There are 10 hidden switches. A switch that is on adds its own fixed numbers to the row, and there is some noise. The rows also spread widely along 14 directions, which tell nothing about the answers.
In the rows, 128 means zero.
Some rows, each with its switches (1 for on, 0 for off) after it:
[161 152  88 111 109 135 121 185 178  93 146 117 120 152 146  98 103 127
 141  67 123 107 150 146 155 146 127 124 128 156 120 125 131 108 104 118
 149] | 0 0 1 1 0 1 1 0 1 0
[143 114 138 129 121 179 137 148 152 113 161 152 112 162 120 112 135  88
 131 114  81 130 174 122 115 135 112 140 105 165 187  93 135 116  98 130
 111] | 1 0 1 0 0 1 1 0 0 1
[118 154  93  29 108 203 139 180 190  90 158 131 154 150 103 130 123 100
 125 123 107 103 178 106 158 163 161 125  53 124 187 147 127 108 104  95
 137] | 0 1 1 1 1 1 0 0 1 1
[194 117 118 167 135  97 129 145 112 123 128 107 141 176 161 118 123 133
 185  72 153 120 127 158 154 154  75 139 171 122 109  96  83 133 122 172
 151] | 1 1 0 0 0 0 1 0 0 0
[144 125  91 115 137 155 127  78 111 150 130  91 177 198 130 193  94  86
 115 131 198 127 136  75 188 134  81 155 101 110 152 133 118 167 135  95
 125] | 1 1 1 0 0 0 1 0 1 0
[161 139 139 120 140 159 105 113 131 139 126 104 140 160 135 163  77 103
 102  86 135 140  80 128 120 140  90 119 121 139 157 127  96 145 101 124
 153] | 1 0 0 0 1 1 1 0 1 1
[128 126 160 132 155 186 122 138 149 142 161  95 100  90 113 105 137 127
  71  73 162 111 100 129 125 116 108  92 106 106 151 112 151 156 119 128
 132] | 0 1 0 0 1 0 0 1 0 1
[137 110 136 206 118 164 152 164 149 140 157 139  54 103 141  97 147 170
  72  83 147  99 118 122 166  94 109 110 109 106 121 118 172 153 135 165
 152] | 0 1 1 1 0 1 0 0 1 0
[155 125 113 101 107 174 129 143 145 127 128 137 124 149 114 134 109  96
 105 118 127 140 124 124 150 118 118 125 104 135 155 124 129 145 131 123
 142] | 0 0 0 0 1 0 1 1 0 0
[135 156  91 109 123 159 110 150 140 117 136  95 145 160 139 137 104 123
 124  93 158 111 132 124 147 147 121 122  86 115 140 117 137 140 130 105
 132] | 1 1 0 0 1 1 0 0 1 0
[168 126 119  82 146 185 108 177 163 129 142  92  96  84 122 119 114  74
  88  81 135 128 111 161 154 107 130 113  88 130 144 101 136 141 120 153
 164] | 1 1 0 0 1 0 1 0 0 0
[143  88 166 147 131 174 163 137 115 133 157 106  94 126 131 130 137  98
  87  84 157  88 139 128 156 125 105 134 118 109 159 147  80 142  72 155
 139] | 1 1 1 0 0 0 1 0 0 1
[136 137 170 140 145 188 154 153 130 160 141 109  44  70 118 113 139 134
  89 118 143 123  98 102 133 117 114 134  91 109 144 127 156 164 111 134
 109] | 0 1 0 1 0 0 0 1 1 0
[142 165 128 117 142 133 111 132 146 139 130 123 172 141 141 139  98 161
 125 101 136 140  82 127 115 155  94  96 134 137 129 114 110 118 119 113
 165] | 1 1 0 0 0 1 1 0 0 0
[137 146 124  99 150 171 104 135 168 138 140 127 142 117 113 125 116 145
  80 106 155 116  91 136 137 124 113  85 107 115 143 124 142 145 141 113
 149] | 0 1 0 0 0 0 0 0 1 0
[137 123 116  84 161 184 140 153 133 151 145 128 141 100 118 181 132  98
 114 126 126 123 136 107 166 131 143 135  57 102 161 117  89 139 115 159
 166] | 1 1 1 1 0 0 1 0 1 1
[124 117  82 122 158 147  83 108 119 131 145  97 183 160 134 151 112 123
 110  91 189  97 118 126 126 133 115 140  94 122 134  98  91 141 163  81
  87] | 0 0 1 0 0 1 0 0 0 1
[199 120  88 154 130 113 115 123 177 128 133 129 130 150 131 120 101 132
 115  89 145 154  88 119 176 123  87 134 152 148 113 123 146 137 163 142
 165] | 0 0 0 0 1 1 1 1 1 1
[152 135  64  89  96 183 109 222 206  96 158 155 103  98 107  87 124 128
  61  77 124  95 130 151 158 107 178 114  56 142 137 117 145 117 156 129
 153] | 0 1 0 0 1 1 1 1 1 1
[133  99 110 147 130 137 139 128 144 137 157 137 150 112 117 152 130 123
  94 116 124 120 128 112 156 122 134 127 116 118 120 137 120 118 143 140
 167] | 1 1 0 1 0 1 0 1 0 0
[174  85 156 117 138 158 116 141 178 114 173 135 135 146 101 119 114  91
 116  92  88 128 130 132 111 138 102 132 162 159 153 116 127 120 131 119
 116] | 1 1 0 1 0 1 1 0 1 0
[144 104 129 101 119 171 108 202 173  94 178 123 136 108  91  81 148 128
 126  58 128  99 154 139 119 137 147 111 117 117 136  90 149 132 174  99
  88] | 0 1 0 1 1 0 0 1 0 1
[100 145 109 119 132 179 160 118 133 148 142 149 149 150 120 148 129 144
  83 165 150 114 127  80 170 134 114 139  48 121 172 149 108 126 114 115
 148] | 1 1 1 1 1 0 1 0 0 0
[143 149  80  83 151 151 119 125 208 127 153 134 140 121 120 121 121 102
  98 137 111 139 132 113 167 125 124 114  97 160 148 128 171 106 123 128
 172] | 0 1 0 0 0 1 1 0 1 0
[137 138 109  92  76 163 133 171 130 114 118 154 138 166 126 150 107 115
 140 123 105 123 134 140 129 147 139 131 101 126 151 133  90 121 116 122
 143] | 0 1 0 0 0 1 0 0 0 0
[181  82 126 137 192 141 113 123 191 152 164 128 102  63 103 119 156  93
 115 124 109 174 101 104 167 105 109 152 127 135 134  82 177 137 196 167
 125] | 0 0 0 0 1 1 1 0 1 1
[138 141  94 121 177 160 102 115 150 157 147 106 123 116 125 129 113 112
  92 118 164 131 104  98 134 114 112 148  77 151 144  94 146 145 148  93
  86] | 0 1 1 0 0 0 1 1 1 0
[156 110 101 120 171 119 126 126 168 109 153 148 176 146 116 112 144 147
 137 117 119 105 127 137 133 166 120 141 122 131 151 128  74  98 138 148
 133] | 1 0 0 0 1 0 0 1 1 1
[156 129  81 167 166 133 115 159 156 136 146 136  96  99 152  95 137 158
  96 104 136 112  80 139 146 122 126 155  74 148 119 100 103 111 151 166
 134] | 0 1 0 1 1 1 1 0 1 1

New rows, each followed by its switches (1 for on, 0 for off):
[161 130 104 135 121 132 151 117 160 105 143 116 133 196 159 125  96 126
 105  80 135  97 129 142 172 154  92 122 132 148 154 179  70 107  50 155
 198] | 0 0 1 1 1 1 1 0 1 1
[162 124 127 144  91 143 136 116 164 106 146 130 133 209 134 116  94 126
 100  82 149 109 129 127 150 141  71 106 168 144 146 158 136 137  98 111
 151] | 0 1 0 0 0 1 1 0 1 0
[148 149  97  83 141 173  81 139 159 124 140  87 152 140 127 137  82 115
  77  71 175 105  81 133 134 137 119 114  90 132 139 132 103 141 131  86
 129] | 0 1 0 0 1 1 1 0 1 1
[139 127 152  87 132 181 112 165 134 137 139 137 140 120 114 154 109 126
 108  98 125 114  88 129  98 146 130 124  95 117 156 122  67 139 126 112
 111] | 0 1 0 0 0 1 1 0 1 1
[141 116 139 115 126 190 127 141 151 129 159 110 134 152 115 138 107 111
  85  71 161 106 121 101 144 129 105 116 106 113 165 129 124 159 125 104
 119] | 0 1 1 0 1 1 1 1 1 1
[156 136 120 108 118 134 115 170 180 121 143 160 155 108 118 124 117 165
 114  92  98 136  92 151 133 142 137  89 139 130 118 123 111 102 144 145
 194] | 0 1 0 1 0 1 0 0 0 1
[141 144 108 101 111 180 115 162 118 123 125 122 120 151 120 142 103 109
 116 107 128 115 125 131 109 144 143 150  66 132 168 120  88 142 113 109
 101] | 1 0 0 0 1 0 0 1 1 1
[178 155  80 100 112 139  96 169 173 115 131  93 141 138 131 133  80 117
 120  70 151 143 103 132 165 131 123 119 120 135 110 114 155 138 152 112
 163] | 1 1 0 0 1 1 1 0 1 0
[166 150  97 136 164 133 120 135 183 144 147 117 114 106 131 113 148 134
 156 127 135 166 128  98 186 126  94 125 123 125 117  76 223 142 181 144
 153] | 0 1 0 1 0 1 0 0 1 0
[173 116 126 152 144 136 150 164 146 129 151 101  81 104 142 100 145 129
 127  77 166  99 114 122 170 136 106 151 125 108 118 129 111 143 123 159
 124] | 0 1 0 0 0 1 1 1 1 1
[149 124 151  86 129 198 108 170 134 116 151  90 135 144 116 141  92 106
 105  54 152  98 118 127 118 152 120 126 100 116 161 122  84 152 116  91
  98] | 1 0 1 1 1 1 1 0 1 1
[156 123 138 181 132 146 142 154  84 161 119 126  74 114 154 136 120 148
 112 120 149 121  68 123 130 128 104 179  92 125 119 111  67 146 126 157
 111] | 1 1 0 1 0 1 1 0 0 0
[165 132 107 118 116 138 129 187 163 118 144 144 129 119 118 121 141 139
 169  97 109 139 137 120 143 148 134 131 123 111 125  92 143 131 166 144
 132] | 0 1 0 0 0 1 0 1 1 1
[121 151  77 113 151 162 113 111 147 140 154  85 156 155 143 142 123  78
 120 106 167 128 166  93 168 119  95 108  83 124 145  86 192 148 132 104
 150] | 0 1 0 0 0 1 1 1 0 0
[192  99 123 172  83 168 130 153 138 119 125 163  71 191 134 117 111 112
 106  88 124 129 122 151 148 108  85 137 135 144 154 107 129 161 132 163
 137] | 0 0 0 0 0 1 1 0 1 1
[ 94 140 109  86 133 200 141 134 152 132 143  85  84  79 124 143 116  96
  15 109 168  79 110 125 166 109 167 119  33 106 157 200 102 133  68 121
 163] | 0 0 0 0 1 1 0 0 1 1
[185 119  99 151 127 155 103 148 161 137 145 125 104 135 135 128  95 114
  80  65 145 132  92 139 148 105 101 114 125 146 121 101 142 149 145 145
 168] | 0 1 0 1 0 1 1 1 1 1
[129 163 136  83 126 183 122 143 133 143 131 100 153 146 130 166 102 125
 115  95 171 118 110 106 150 143 100  90 102  83 146 131 130 166 121 106
 155] | 0 1 0 0 0 1 1 0 1 0
[140 140 123  91 132 184 142 171 152 137 148 119 135 124 117 139 135 134
 139 106 155 124 134  85 177 140 115 129  82  82 152 109 144 158 160 118
 121] | 0 1 1 0 1 1 1 1 1 0
[126 111 113 142  91 158 145 157 130 107 146 147 118 158 131 116 134 134
  93  97 150  80 145 137 146 133 128 133 100 121 145 150  83 129 109 128
 131] | 0 0 0 0 0 1 1 0 0 1
[150 120 104  74 158 146 128 161 163 114 163  68 159 102 134 133 117 105
 122  66 164  95 129 133 189 147 132 118 113 102 119 142  88 117 121 135
 165] | 0 1 1 1 1 1 1 0 0 0
[137 134 138 134 149 141 116 147 175 118 168 122 116 101 129 100 113 127
  79  78 109 106 106 137  96 139 134 119 121 170 139 139 110  97  85 117
 129] | 1 1 0 0 0 1 1 0 1 1
[114 148 150  69 158 205 150 146 140 119 159 104 139 154 128 123 133 125
 114 104 153  69 145 119 135 172 109 115  65 104 197 151  64 130  56 116
 122] | 0 1 1 1 1 0 1 0 1 1
[142 156 126 117 146 157 152 140 160 137 134 131 100 116 141 104 126 152
 100 137 130 129  85 122 163 141 102 130  91 139 148 148 114 113  96 148
 169] | 0 1 0 1 1 1 1 0 0 0
[143 120 158 112 145 161 167 137 148 154 136 109  88  60 122 158 135 122
  87 115 138 127  82 116 175 129 129 117 115  82 137 176  99 141  91 179
 197] | 0 1 0 0 0 1 0 0 1 1
[180 104 151 169 162 147 110 113 196 144 167 149 107 117 103 107 114 114
  88 110  82 180  85 106 121 115  81 127 151 183 150  89 191 124 157 141
 142] | 1 1 0 1 1 1 1 0 1 1
[170 114 173  87 144 149 175 152 137 134 120 150  91  88 108 113 142 138
 127 153 108 120  76 132 130 162 119 177 127 131 153 175  22 112  90 150
 106] | 0 0 0 0 0 0 1 1 0 0
[120 104 129 135 135 156 147 125 126 144 151 120 111 109 125 144 126  84
  96 136 113 125 129 104 143 118 133 152  85 139 153 143 110 122 105 133
 127] | 0 1 0 1 1 0 1 0 0 0
[108 130 162 164 148 185 161 144 142 146 162 141  69  98 138  99 155 128
  66 114 110 104 130 123 120 115 109 106  80 136 172 120 138 122  67 163
 156] | 1 1 0 0 0 1 1 1 0 0
[101 165 106  96 125 159 117 130 139 112 148  99 153 175 141 123 113  83
 152 114 107 120 179 119 103 159 122 117  96 153 171 111 152 110  78  83
 117] | 0 1 0 0 0 1 0 0 0 0
[161 128  99 122 123 129 136 158 125 118 133  88 110 126 146 133 113  88
 135  83 146 114 146 137 160 137 136 158 106 139 128 127  87 121  86 140
 139] | 1 0 1 0 0 0 1 0 0 1
[159 154  92  93 141 122 121 163 186  96 152  98 158 146 135  77 135 170
 159  86 177  96 130 140 169 172 106 125 146 119 111 123 126 113 147  95
 115] | 0 1 1 0 0 1 0 0 0 0
[192 103 141 132 184 143 128 105 189 134 151 113 102 118 124 104 123 111
  81 100 127 129  81 150 146 129  78 121 162 150 146 132 122 125 107 168
 168] | 1 1 0 0 0 1 0 1 1 0
[134 118 126 137 120 144 121 171 129 109 157 108 149 150 137 115 118 137
 122  47 153  71 143 144 121 148 126 106 120 104 134 126  79 137 113 124
 123] | 0 1 0 0 1 0 1 1 1 0
[146 156  29 150 114  92 130 142 122 121 120 124 152 161 164 136 106 139
 127 127 161 105 131 123 173 144 140 174  72 158 100 136  75  96 116 130
 155] | 1 1 0 1 0 0 1 0 0 1
[144 128 120 134 130 132 145 152 135 122 157  93 133 146 139 119 138 138
 153  89 178  91 150  98 177 158 101 146 126  94 116 135 124 142 135 113
 109] | 0 1 0 1 0 1 1 0 1 0
[167 104 126  92 124 129 140 144 141 119 148  91 175 135 123 182  99  87
 153  87 127 127 128 107 178 161 125 141 146  96 121 162  78 127 121 139
 172] | 1 1 0 1 1 1 1 0 1 0
[141 130  92 168 170 132 127 105 151 143 151 109 129 124 155 138 123 113
  92  97 131 128 120 117 155 120 107 120  94 142 143 117 131 120 103 170
 188] | 1 0 0 0 1 1 1 1 1 1
[167  94 125 148 136 137  97 163 134 120 150 120 125 132 128 109 123  91
 149  68  92 136 132 162  90 128 126 129 140 149 138  62 125 127 146 147
 109] | 0 1 0 0 1 0 0 1 0 0
[153 154 140 150 123 147 143 163 118 108 134  97  96 157 162  94 125 150
 131  52 155  83 137 170 126 157  96 101 127 120 139 129  92 132  54 154
 167] | 1 0 0 1 0 0 0 1 0 1
[164 108 147 114  92 202 168 180 169 112 152 144  68 131 116  90 137 144
  62  86 169  76 122 139 193 121 106 118 104 108 152 167 102 142  98 146
 158] | 0 1 1 1 0 1 1 0 0 1
[144  97 132 194 106 140 108 145 138 146 152 159 126 127 129 150 111 139
  85  75 117 138 102 122 124  92 116  95 140 125 116  94 159 154 171 146
 159] | 0 1 0 0 0 1 1 0 1 0
[157 122 132 127 194 151 135  59 160 158 150  91 112 124 125 118 128  97
  79 141 174 131  85 104 165 128  65 144 123 155 154 148 123 133 100 125
 134] | 0 1 0 1 0 0 1 0 0 1
[160 177  74 120 160 145  90 124 220 133 147 125 123 131 135  89  87 152
  70 100 143 152  68 120 145 120  98 107  97 190 142 110 181 110 131 107
 158] | 0 1 1 0 1 1 1 0 1 1
[173 138 125 123 110 141  78 192 138 126 129 135 131 127 128 150  78 102
 162  63  61 174 119 157  67 127 149 108 137 162 132  52 147 129 136 128
 133] | 1 1 1 0 0 0 0 0 1 0
[124 149 116 125 179 147 134 114 165 131 175  85 163 151 150 116 136 135
 127  76 175  91 157  98 168 153  79  93 120 110 143 121 150 134 100 119
 160] | 0 1 1 1 0 1 1 1 1 0
[132 117 163 114 113 187 125 143 119 142 141 137 135 143  95 169 104 112
 111 120 110 142 109 100 100 141 125 137  97 120 173 121 109 154 136 104
 101] | 1 1 0 1 1 0 0 0 1 1
[168 133 142 120 117 153 146 150 154 123 141  95  98 124 116 125  96 111
 119  91 140 141 116  94 164 141 113 150 126 140 140 150 137 141 103 108
 122] | 1 0 1 1 1 0 1 0 1 1
[165  92 173 120 105 168 143 155 138 142 149 134 133 124 106 168 113 113
 120  86 124 147 110 108 158 128 104 114 152  99 137 124 113 156 143 141
 161] | 0 1 1 1 0 1 1 0 0 1
[166 119 104 193 132 108 130  90 143 146 132 112 120 142 138 142 101 119
  95 105 158 154  97  99 176 113  86 141 139 146 119 135 157 143 136 145
 164] | 1 0 0 0 1 0 1 0 1 1
[140 112 192  98 124 170 151 127 124 119 151 129 161 177 124 159 112  99
 148  91  94 123 148 122 103 172  94 108 152 123 190 139  64 122  54 133
 150] | 1 0 1 0 0 1 1 0 0 1
[163 116 136 156 111 138 118 173 136 101 151 126 114 161 150  98  99 155
  97  48 136  68 105 170 102 153 116 125 139 147 125 142  54 114  87 128
 129] | 1 1 0 1 0 1 1 0 1 0
[109 140 155 112  83 204 156 145 106 137 134 116  95 148 119 167 110  67
 109 120 119 127 179  87 135 122 128 124  78 113 183 141 153 164  72 111
 128] | 1 0 0 0 0 0 1 0 1 0
[118 136 150 116 135 183 119 116 162 131 164  81 103 123 118 125 106  75
  76  79 137 118 134 114 117 123 113  97 117 137 162 139 178 145  76  95
 135] | 0 1 0 0 0 1 0 0 1 1
[145 150 116 126 126 153 143 164 159 105 140 168 147 182 143  81 151 198
 128  99 152  77 120 159 146 166  88 102 111 117 153 126  72 112 110 148
 156] | 0 1 0 0 0 1 1 0 0 1
[170 145 142 128 120 170 115 185 164 123 146 141 104 125 127 108  97 150
 110  65 109 131 104 137 110 132 113 108 126 152 140  98 137 135 125 118
 135] | 1 0 1 1 0 1 1 1 1 0
[127 112  93 116 171 102  83 102 141 133 165  63 217 118 123 159 101  98
 124  85 170 124 112  97 136 145 124 141 128 126 100 113 111 118 171  73
 106] | 1 1 0 0 1 1 1 0 0 0
[129 136 134 101 127 172 157 132 152 128 145 114 127 126 122 149 130 126
  90 114 149  99 127 115 170 146 123 110  98  92 157 171 105 135  85 144
 182] | 1 1 0 0 0 1 0 0 1 1
[143  88 140 132 148 154 125 126 189 108 186 120 127 127  96  94 134 105
  90  98 113 107 145 122 132 132 121 129 137 151 154 137 153 115 128 108
 109] | 1 1 0 1 1 0 0 0 1 0
[103 151 113 152 116 140 136 188 104 149 134 138 109  69 146 161 127 145
 126  97  97 132 126 122 117 121 182 114  65 115 118 105 110 116 105 160
 172] | 0 1 1 1 0 0 0 0 0 1
[152 148 136 129 125 149 123 165 151 113 136 114  93 127 138 103 101 123
 117  90  99 123 107 156  97 147 131 128 114 159 153 129 111 113  78 136
 131] | 1 1 0 0 1 0 0 0 1 0
[109 162 129 117 175 171 128 145 145 120 151  78  92 108 161  79 141 128
 102  87 145  80 118 162 110 149 115 110  73 134 162 122 102 110  56 137
 132] | 0 1 0 0 1 1 0 0 0 0
[182  79 140 178 116 172 130 148 131 125 148 162  97 191 135 130 137  96
 138  77 102 131 157 141 139 113  79 126 142 129 170  70 134 160 134 183
 139] | 0 0 1 0 0 1 1 0 1 1
[148 109 123 128 162 175 107 164 166 119 173 129 146 129 128 124 132 127
 103  59 125 103 137 142 139 129 119  99  98 119 153  87 119 131 138 152
 156] | 1 0 1 1 1 1 1 0 1 1
[165  81 183 158 109 190 172 154 135 158 137 178  58  98 104 140 129 122
  78 127  88 158  78 100 144 102 109 151 109 126 172 131 108 147 124 181
 142] | 0 1 1 0 1 1 1 1 0 1
